The same things were measured in two ways. Each way mixes the same 11 hidden numbers, adds some noise and spreads widely along 6 directions of its own, which tell nothing about the thing.
In the rows, 128 means zero.
Some things both ways: the first way, then the second way.
[134 156 130 145 131 113 155 124 136 167 100  86 112 139 119 117 168 190
 138 152 136 102 147 112 162 107  74]
[129  87  74  97 159 114 127 121 123 137 154 134 104 143  92 111 183 141
 142 117  83 136 113  88 146 127 141 103 116]

[114 127 120 136 167 116 145 122 131 121 119 136 139 130 117 152 111 166
 144 123 112  92 115 134 142 132 124]
[126 136 161 143 124 121 131 156 153 113 113 129 146 141 145 125  99 136
 138 120 142 143 122 109 120 146 143 160 114]

[ 69  76 136 128 209 184 109 119 133 105 109 150 149 105 142 165  59 140
 110 178 135 105 101 191  85 147 103]
[ 59  97  79 126 135 106 130 112 130  95 125  66 135 115 129 195 124 157
 152 136 110 118 102 130 179 126 148 122 173]

[142 183 106 167 123  46 144  89 129 115 118 130 142 150 128 153 160 176
 150  78 110 103 150 113 156  86 120]
[153  99 108 156 140 142 210 172 155 106 124  78 126 165 174 132 119 143
 113 146 121 145  96 119 131 157 169 151 127]

[101 150 107 106 146 119 145 149 106 134 146 127 139 146 122 128  85 146
 129 127 104 137  83 120 129 109  92]
[117 173 127 139 129 103 180  99  89 133 105 115 132 138 106 149 113 125
 127 105 124 127 156 121 130 127 101 141 116]

[ 90  73 168 137 177 152  67  84 146 142 176 120 106 127 166 165  76 114
  68 162 126 146 107 158 104 125 144]
[151 144 136 110 145 143 129 128 123 154 106 175 144 153 131 112 122 116
 118 121 139 146  95 106 136 120 112 116 117]

[128 142 126 146 116 108  78  78 143 121 153 144 122 133 149 108 131 123
 107  63 138 200 134 124 118  64 151]
[ 92 116 110 176 118  92 119 142 135 109 157  61 146 120 127 164 119 173
 118 149  97  98 138 169 105 146 141 121 113]

[ 33  58 129 162  90 119  86  91  49  69 202 197  91 172 114 168 128  97
 115  89 123 108 151 150  90 136 205]
[119 104 129 122 129 139 132 121  86 137 137 155  74 102 102 117 138 160
 106 110 102 125  73 151 101  87 105  61 144]

[ 68  57  63 164 119 159 199 118  57  92 146 187 128 145  84 137 160 147
 171 155 109 113 135 143 121 149 139]
[123 180 204 153 111  88  67 179 170 117 119  72 208  64 151 142 102 133
 167 100 170 113 156 136 121 154 113 211  86]

[ 75  83  97 172  99 149  86  93 123 105 134 153 175 128 117 108  97 109
 148 112 139 159 125 146  79 102 140]
[139 168 115 132 159 150 146 114 116 165 113 141 143 150 124 130 146 122
 117 135 123 139 122 132 124 128 119 121 119]

[109  82 105 151 157 103 119  94 105  80 149 155 118 132 124 161 133  95
 149  93  93 160 142 150 125 135 166]
[102 127 152 135 122 124 110 132 139 121 145 146 101 109 118 137 115 146
 135 130 135 130 126 110 139 136 140 117 137]

[105 106  97 173 108 127 105  57  92  70 180 143 126 135 126 131 101 113
 112  97 121 149 158 155  99  88 153]
[126 124  83 108 114 114 144 181 151 133 136  72 116 126 141 149 132 135
 144 142 120 108  94 100 154 140 135 150 122]

[156 105 118 170 136 127 145 132 174 116 134 141 134 121 120 138 146 108
 157  98 113 120 168 109 135 140 100]
[138 146 129  66 135  81 139 160 142 114 127 135 138  70 122 139 121 128
 140 107 151 121 111 119 166 108 110 118 136]

[157 189 117 124 142 106 153 156 163 116  98 125 135 102 143 115 148 146
 162 108 118 143 129 138 126  98  87]
[139 140 138 139 120  98  98 110  90 109 109 112 133  96 119 144 118 120
 134 134 145 126 174 134 127 139 129 148 128]

[104  47 128 162 161 167 126 108 143 146 135 123 136 144 132 153 142 121
 159 177  77 157 125 167 114 163  87]
[ 99 129 136 112 143 111  76 135 148 124 134  83 164  91 132 150 136 154
 151 113 115 117  93 140 155 113  97 132 112]

[137 121  92 146 142 114  93 103 152 107  82 115 129 134 121 121 123 139
 146  99 133  76 159  95 130 122 134]
[129 141 153 114 130 114 141 164 143 142 135 143 110 125 131 123 138 155
 135 125 135 146 106  93 128 122 129 116 122]

[ 56  78 117 147 119 145 111 128  85 185 159 114 136 174  92 123 103 145
 149 148 112 111  87 115 112 135 141]
[137 117 126 156 142  98 208 149 159 113 148 112 176 135 148 127 104 146
 121 106 103 136 112  99 151 155 138 148 135]

[157 174 133 153 133  49 126  93 137 111 121  93 146 105 128 115 124 114
 126  62 152 192 150 121 145  63 128]
[ 91 157 134 134 141 114 139 134 137 163  94 157 111 155 101 134 162 174
 135 104  64 172  93 129  41 101 144 103 140]

[114 130 128 160 125  89 156  87  94  70 166 145 124 123 135 155 109 130
  91 109 146 129 141 159  94  95 149]
[143 143 121 163 107 151  85 130 132 150 116 126 109 132 120 126 119 110
 128 139 101 129 135 121  87 158 142 158 114]

[117 143  82 118 145 137  71  92 134  68 101 129  97 108 143 112 103 152
 114 111 152  69 159 112 139  92 165]
[125 166 178 135 100 160 101 197 119 189  97 158 104 159 143 117 146 152
 139 131 170 150  73  86  68 114 133 130 116]

[123  90 144 165 158  83 115  95 150  87 113 125 130 118 143 168 104  95
  98 115 158 107 158 129  93 137 140]
[187 132 164 112 143 124 116 128 152 117 115 172 139  94 141 108 109 100
 128 121 136 163 134  95 157 144 135 138 137]

[122 132 122 117 102 166 171 157 147  96  91 151 134  93  90  80 130 175
 148 124 182  75 152  91 159 129  98]
[111 171 140 112 134 114  83 144 110 149 110 167 119 105  81 116 145 129
 140 105 138 122 147 150  62 116 127 131 100]

[ 96  85 126 142 138 201  87 127 129 145 128 103 146 130 102  92  84 126
 154 139 120 132 123 160  86 128  95]
[134  95  82 143 111 138 146 137 122 146 133 113 116 159 125 151 129 120
 128 140 124 128  99  84 151 151 170 119 148]

[131 150 117 172 114  82 138  90 122 124 160 126 119 151 149 148 147 151
 112 112 118 124 137 134 105  89 143]
[ 69  63  22 130 122 113 122 131 149 122 180  72  71 124 109 159 153 179
 127 156  18  98  67 125 137 130 146  87 160]

[109 115 111  94 186  92 143 122 115 122  84 100  93 128 136 148 136 154
 122 174 120 120 115 106 188 138 108]
[139 145 171 135 161 138 126 100 122 132 145 170 119 126 110 100 138 116
 145 113 155 154 176  77 162 154 135 148 109]

[105 133 115 141  73 118  51  94 138  93 123 141 145 150 121 102 116 137
 160  61 119 105 145 114 115 104 157]
[175  79 130 117 122 134 140 165 140  87 135 115 108 130 169 107 101 124
 109 146 145 130  96 113 157 141 137 131 112]

[106  96  71 168  94 137 149 134 135 120 152 195 144 139 104 130 190 135
 211 103  80 127 137 108 153 136 150]
[143 100 152 129 121 123  87 177 180  86 157 126 173  81 164 120  76 113
 137 133 174 104 116 114 181 165 144 166 119]

Other things, the second way, with their names:
j562: [152 195 165 158 110 157  44 134 156 190 122 186 142 152 108 101 106  95
 122 133 122 127 145 113  76 154 110 151  65]
j147: [165 130  97 135 136 156 119 135 137 191 161 160 128 133  97 104 164  94
 132 112 115 126 119  76 141 160 143 131 114]
j445: [123 101 118 165 118 124 129 161 131 119 142  99 139 139 139 128 122 150
 122 137 120 113 111 131 106 148 149 137 114]
j633: [125 122 161 130 108 150  88 154 167 111  99 167 103 125 144 133  82 118
 133 139 143 153 100 109 113 142 169 140 151]
j453: [100 108 101  94 109 107  68 131 146 118  99 148 110 131 112 144 111 134
 146 128  82 138  86 104 123 117 140 118 151]
j41: [122  63 135 153 129 154  20 107 135 147 139 144 114 132  96 120 164 135
 145 109  87 154  98 111 105 133 169  99 125]
j635: [132 128 171 119 110 131  33 121 122 129 100 178 119 138 112 115 112 110
 151 123 149 150 133  87 121 131 138 139 108]
j497: [119  96 112 139 117 127  81 123 112 108 118  91 106 137 129 140 130 133
 140 146 115 125 128 122 127 139 145 138 115]
j759: [132 151 119 105 150 104 118 135 134 107 101 137 173 104 129 127 111 111
 142 119 142 123 143 135 134 137 125 166 122]
j378: [181 117 143 159 137 162  98  80 120 108 124  90  98 127 131 123 110  96
 103 140 105 136 159 157 141 151 110 136  73]
j589: [119 172 134 156 143 133 119 108 111 160 125 130 117 111 101 120 154 141
 132 118  86 136 146 137  84 130 104 141 113]
j895: [217 184 167 123 149 121 193 135  99 137  99 176 153 148 130  83 115  81
 107 112 186 150 186 108 120 150 119 162  78]
j879: [104 117 141  89 138 128 178 137 186 134 128 161  86 144 132 158 114 160
 127 117 101 175  46  78 177 102 146  66 172]
j341: [126 129 152 130 149 133 136 109 134 112 111 119 122 120 132 145 118 142
 120 122 126 151 115 156 134 116 127 105 126]
j857: [136 110 120 149 127 131 128 143 103 119 133 114 134 117 139 122 128 134
 126 135 139 119 124 122 126 143 138 143 132]
j708: [142 126 142 104 148  82 150 110  94 103 112 152 131 131  91 108 138 125
 143  83 138 149 168 104 126 125 133 135 104]
j226: [102 191 171 106 114  86  83 182 158 115 122  89 138  86 138 134 108 158
 153 128 143 101 140 148 105 122  84 174  72]
j928: [166 135 132 118 146 122 187 137 151 140 127 167 150 117 142 127 117 118
 118 117 130 159  98  84 168 137 138 115 169]
j853: [145 141  84  68 148 112 174 174 153 126 126  99 141 132 153 148 126 129
 119 149 144 114  85 127 180 118 116 119 115]
j587: [137 120 171 104 123 130  14 127 148 150 119 165  98 131  96 106 146 137
 141 109  94 157 101 110 100 104 114  95  81]
j9: [152 139 152 132 140 138 146 126 122 131 116 139 114 166 146 126 124 128
 117 153 146 159 131 103 146 137 134 121 109]
j421: [122 143 138 116 121 102 108 177 134 120 136  91 154 112 120 132 122 137
 139 109 163  94 127 146 123 129 117 146  71]
j302: [122 142 187 124 142 151  86 112 140 157  99 192 123 162 116 108 132 129
 143  99 127 176  99  75 121 117 124 120 114]
j52: [144 138 122 141 157 140 129  93 121 106 124  72 144  88 151 144 121 113
 130 144 125 124 151 142 184 147 102 165 126]
j937: [138 127 118 116 140 139 152 135 125 109 132 170  90 128 136 116 109 115
 121 158 154 135 137 100 151 149 156 130 145]
j632: [139 136 115 153 140 124 159 139 134 142 120  74 180 139 151 147 133 138
 124 120 113 130 102 131 137 138 119 145 115]
j56: [148 136 126 180 118 145  45  89 141 130 166 124 123  84 119 130 107  92
 127 166 106 110 193 123 150 189 138 162 117]
j301: [116 148 118 130 164 131 151 135 160 134 144 142 151 138 136 123 127 137
 132 139 126 130 127 114 149 148 136 140 122]
j898: [123 146 116 119 128 117 104 132 157 174 116 157 121 141 106 129 141 147
 130 114  53 153  78 104  91 113 120 103 134]
j312: [124 119 127 181 150 153 140  92 124 131 153 112 122 136 114 121 138 129
 126 122 102 132 156 124 131 162 139 144 107]
j172: [124 157 117 180 143 155 172 167 159 157 135 113 138 142 136 120 131 147
 108 129  93 124 106 163  55 151 144 148 109]
j606: [101 144 119 138 124  76 131 156 138 123 121 105 183  93 129 146 113 162
 130 109  93 114 103 157  93 121 113 136 142]
j150: [148 104 126 134 148 141  88  95 118 106 119 128 137 111 123 126 127 102
 136 122 127 141 141 122 157 147 140 146 127]
j595: [141 122 127  86 148  98 121 123  95  96 138 118 101 112 100 109 140 130
 130 115 149 110 159 138 152 116 100 119  69]
j681: [125 136 113 140 124 126 110 107 120 136 164 164  98 101 103 131 120 118
 125 156 121 116 161  99 156 154 136 117 148]
j816: [181 149 145 130 140 133 100  97 124 102 101 155 116  99 125 103 102  86
 117 140 124 143 180 146 117 153 125 161 111]
j915: [ 96 139 100 160 147 127 162 168 155 129 109  53 177 158 170 156 134 172
 129 141  94 127  83 159  94 134 136 161 122]
j310: [179 124 137 125 130 136  52  99 109 132 165 146 111  94 104  97 134  87
 132 140 147 112 187  97 177 160 111 141  80]
j740: [150 133 124 131 140 120 166 105 123  84 122  96 102 117 142 136  99 119
 118 145 120 133 162 136 160 148 122 151 117]
j664: [200 155 157 121 167 107 153 121 130  94  96 124 175 146 172 116 106 109
 105 162 156 161 175 142 151 148 125 151  90]
j768: [141 120 122 149 132 139 154 138 121 127 107 126 144 163 141 130 116 124
 125 129 136 144 115 112 122 147 154 147 129]
j888: [ 94 129 145 128 111  87  64 159 116 135 161  99 106  81  86 124 159 170
 152 101 115  98 138 138  89 118 106 125  79]
j408: [179 142 187 155 117 161  57 102 117 125 127 105 118 108 130 113 105  90
 123 127 156 129 166 132 150 150  96 158  60]
j661: [135 140  95  93 128 128 108 152 127 155 128 144 131 114  92 128 141 104
 136 105 145 107 110 118 131 127 133 125 114]
j108: [144 140 120 168  97 145  33 118 125 170 167 117 126 106 107 118 133  96
 146 144 119  98 165  83 142 178 121 166  92]
j962: [132 132 151 148 107 143  53 132 140 139 122 125 144 124 128 150 117  98
 163 137 173 136 151  74 161 169 171 166 125]
j187: [150 166 117 134 117 143 131 133  97 157 134 128 108 115 103 136 128  98
 117 139 172 101 158 132 127 144 129 130 101]
j996: [147 124 128 132 118  90 134 144 111  74 118  81 126  69 158 129 101 136
 129 143 124 116 145 140 136 143 109 173 137]
j802: [129 121 152 179 120 135 130 164 127 127 126 108 163 131 147 122 122 133
 141 114 157 129 130 110 105 162 158 179 118]
j411: [161 168 178 162 127 123  75 102 118 140 139 105 142  72 116 113 128 109
 141 113 124 123 190 118 134 157  87 179  82]
j756: [168 116 111 147 134 186 155  92 116 162 130 193  89 157 111 137 117  81
  98 146 143 156 119  93 160 154 178  82 165]
j8: [151 100 124 112  99  96 120 137 115  94 145 134  95 105 102 125 100 107
 135 122 154 109 160  93 163 150 144 133 112]
j358: [135 129  79 136 143 140 150 118 127 138 149 120  94 122 121 129 145 122
 126 152  97 121 138 109 150 153 139 137 134]
j720: [ 98 142  90 139 104 116 146 155 130 142 106  69 131 140 148 172 113 159
 122 141  84 115  68 139 112 117 111 130 141]
j168: [136 119 102  98 136 112 102 119 136 106 115 164 117  93 116 133 112 116
 121 139 106 138 121 137 131 128 144 107 162]
j63: [112 103  67 142 115 122 228 183 140 135 117  72 135 167 166 171 114 170
 102 143  93 125  30 129 120 120 148 106 170]
j23: [ 88 137 102 123 124 114 168 175 148 141 119  83 108 149 142 172 141 180
 133 149 104 135  71 119 117 115 145 110 148]
j891: [119 144 131 145 131 139 111 140 130 156 113 101 148 133 136 142 141 142
 138 125 115 136  97 123 113 125 124 139 124]
j248: [133  85 110 109 129 103 114 126 160  67 123 110 121 104 131 140  91 128
 125 126 102 130 117 146 152 136 147 125 133]
j374: [147 104 123 140 127 126 119 117 116 138 140 123  99  94 129 139 147 140
 122 140  98 146 107 111 141 130 135  98 164]
j15: [160 161 114 150 147 114 177 134 124 168 127 113 164 148 115 131 159 114
 137 110 124 144 152  87 127 159 146 158 113]
j449: [104 134 150 111 151  98 146 139 159 111 114 123 136 110 148 141 123 174
 137 118  90 157  86 121 138 107 111 120 152]
j160: [142 142  72 154 133 122 226 152 146 125 164 121  93 126 157 149 109 140
  93 201 109 119 139 117 147 172 165 124 171]
j827: [ 97 165 105 146  93 163  57 148 140 174 106 144  74 142  98 136 127 129
 128 148  83 116  99 143  40 131 138 130 117]
j885: [130 154 142 162  94 151  79 147 128 151 128 125 113 138 127 130 106 116
 130 151 143 111 139 114 103 156 135 155  98]
j739: [ 95  85 101 193 104 133 118 120 127 132 151 128 119 122  99 139 117 143
 121 110  71 114 104 128  86 152 163 116 158]
j658: [126 124 129 137 140 148 115 143 146 116 114 105 154 131 158 143 113 131
 128 141 142 132  98 140 143 137 139 142 127]
j577: [102 108 165 102 145  97 148 159 147  84 119 120 129 126 149 139 110 179
 130 117 143 144  87 140 140  99 126 101 121]
j731: [149 109 160 204 115 172  76 144 112 140 149 153 160 101 120  93 118  94
 135 108 174 111 151 117 101 183 166 178 113]

Some of these things the first way, each followed by its name:
[123 145 128 164 119 119  80  95 151 135 147 130 151 130 124 120 124 137
 155  68 112 150 139 143 126  84 135]
j445
[116 101 144 167 166 119 111  87 156  93  98 114 154 116 141 165  67 144
  97 140 157  51 141 152  72 133 127]
j358
[113  97 123 118 101 121 154 140 103 117 111 102 152 160 100 109 137 132
 201 143  61 165 100 157 110 160  94]
j740
[ 81  87  83 126 118 142 134 146 114  90 100 175 107 137 120 113 124 129
 111 134 177  80 141  69 116 136 124]
j756
[100 138  89 177 130 128 139 125 137 160 114 146 163 157 121 138 132 178
 151 134 121  75 122 115 107 109  88]
j632
[104 108 101 112  99 110 136 110  99  98 135 124  52 141 165 114 151 145
  78 178 155 101 114 100  94 116 210]
j160
[123 100 123 188 143 156 134  91 144 107 168 181 148 134 104 156 130 148
 151  72 107 115 168 146 139 124 109]
j421
[144 123 110 125 113  97 136 117 156 105 114 112 123 118 160 105 134 107
 115 141 138 171 120 106 103 109 129]
j56
[ 77  87 110 159 130 122 112  79 106  83 164 180 131 128 146 158 131 117
 124 125 111 172 124 168 113 110 158]
j658
[198 152 164 139 135 121 156 172 243 149  82  97 162  87 137 106 148 127
 171 117 133 137 139 113 123 140  65]
j168
[102  90 154 143 140 143  81  93 138 117  91 102 121 114 121 101 119 118
 110 122 179 158 167 130 129 110  95]
j41
[163 159 108 163 172 118 120 129 210 151  67 101 180 117 140 136 116 161
 166 124 114  87 139 123 123 114  59]
j891
[ 89 119  90 135 128  97 146 128 128  88  82 148 152 141 150 151 125 154
 136 172 119  87 108 126 103 136  99]
j52
[115 101  97  99  59 140 138 120  99 110  97 103  80 154 112  47 181 148
 142 143 139 166 145  74 153 119 104]
j587
[ 93 106  79 107  79 103 184 128  56  52 160 177  89 126 111 106 183 116
 162 121 106 190 125 122 160 121 174]
j633
[171 152 137 157 145  89 119  85 155 109 142 109 105 127 129 136 153 134
 129  61 117 148 184 119 172  95 109]
j888
[150  91  84 142 189  81 141 123 161 116  76 125 121 153 134 168 135 127
 138 121 109  73 144  63 143 164 107]
j879
[100 163  79 163 109  94 138 100  93 101 187 174 135 152 152 153 120 146
 114 104 104 123 107 146  83  73 162]
j720
[ 90 121 113  93 127 134 136 112  72  83 165 140  73 118 141 111 139 125
 112 145 117 202 110 156 146  98 151]
j635
[137 126 110 151 153 106 104 113 167 119 100 153 157 140 117 150 159 143
 207  64  71 127 141 133 152 135 122]
j577
[154 154 172 123 161 134 120 154 211 191 128  87 121 109 159 125 107 157
  94 154 155 106 104  94 133 111  91]
j606
[139 127 115 174 150  71 146 116 132 118 113 116  95 146 155 168 185 122
 134 132 110 108 165 141  95 131 125]
j374
[103 111 157 139 152 162 153 138 157 122 132 148 152  95 129 143  92 156
 117 163 152 105 109 154 116 133 105]
j759
[ 63  96 144 171 144 138 130 131  95 129 166 167 149 140  94 164  76 142
 120 104 157  61 121 146  85 132 149]
j739
[ 88  77 100 127 117 161 166 110  63  99 181 147  86 151 121 128 150 141
 142 168  81 152 113 170 110 140 156]
j885
[ 58  86 146 115 156 171  92 102  87 122 149 118 101 118 115 128  86 147
 106 166 141 125 115 161 141 121 141]
j802
[ 80 131 108 118  91 142 132 119  90  74 159 161 128 113 128  96  88 129
 106 121 159 146 107 140  92  86 162]
j453
[109 106 109 144 110 117 116  92 111  87 140 144  97 143 149 126 146 127
 110 127 130 140 152 125 115 111 138]
j310
[128 142 100 154 128  53  83  93 152 104 108 120 161 127 144 137 116 103
 147  77 119 155 126 113 118  90 153]
j449
[118 110  93 116 109 134 139  98 115  66 128 145 116 131 128 116 119 156
 126 133 119 104 129 115 132 126 151]
j226
[121 108 108 138 131  95 145 128 142 103  89 153 139 142 123 138 157 137
 161 107 113 134 139 105 144 142  94]
j341
[ 96 149 154 146 171 108 135 119 111 111 123 144 146 120  98 157  80 168
 121  83 160  80 137 150 132 112 105]
j708
[120  62 128 176 114 172  80  72 161 114 166 135 140 137 138 125 110 107
 125 120 112 158 152 149  91 122 126]
j853
[105 128 154 107 161 152 102 125 144 150 122  97 123 118 136 119  90 158
 114 160 130 135 102 145 138 115  99]
j768
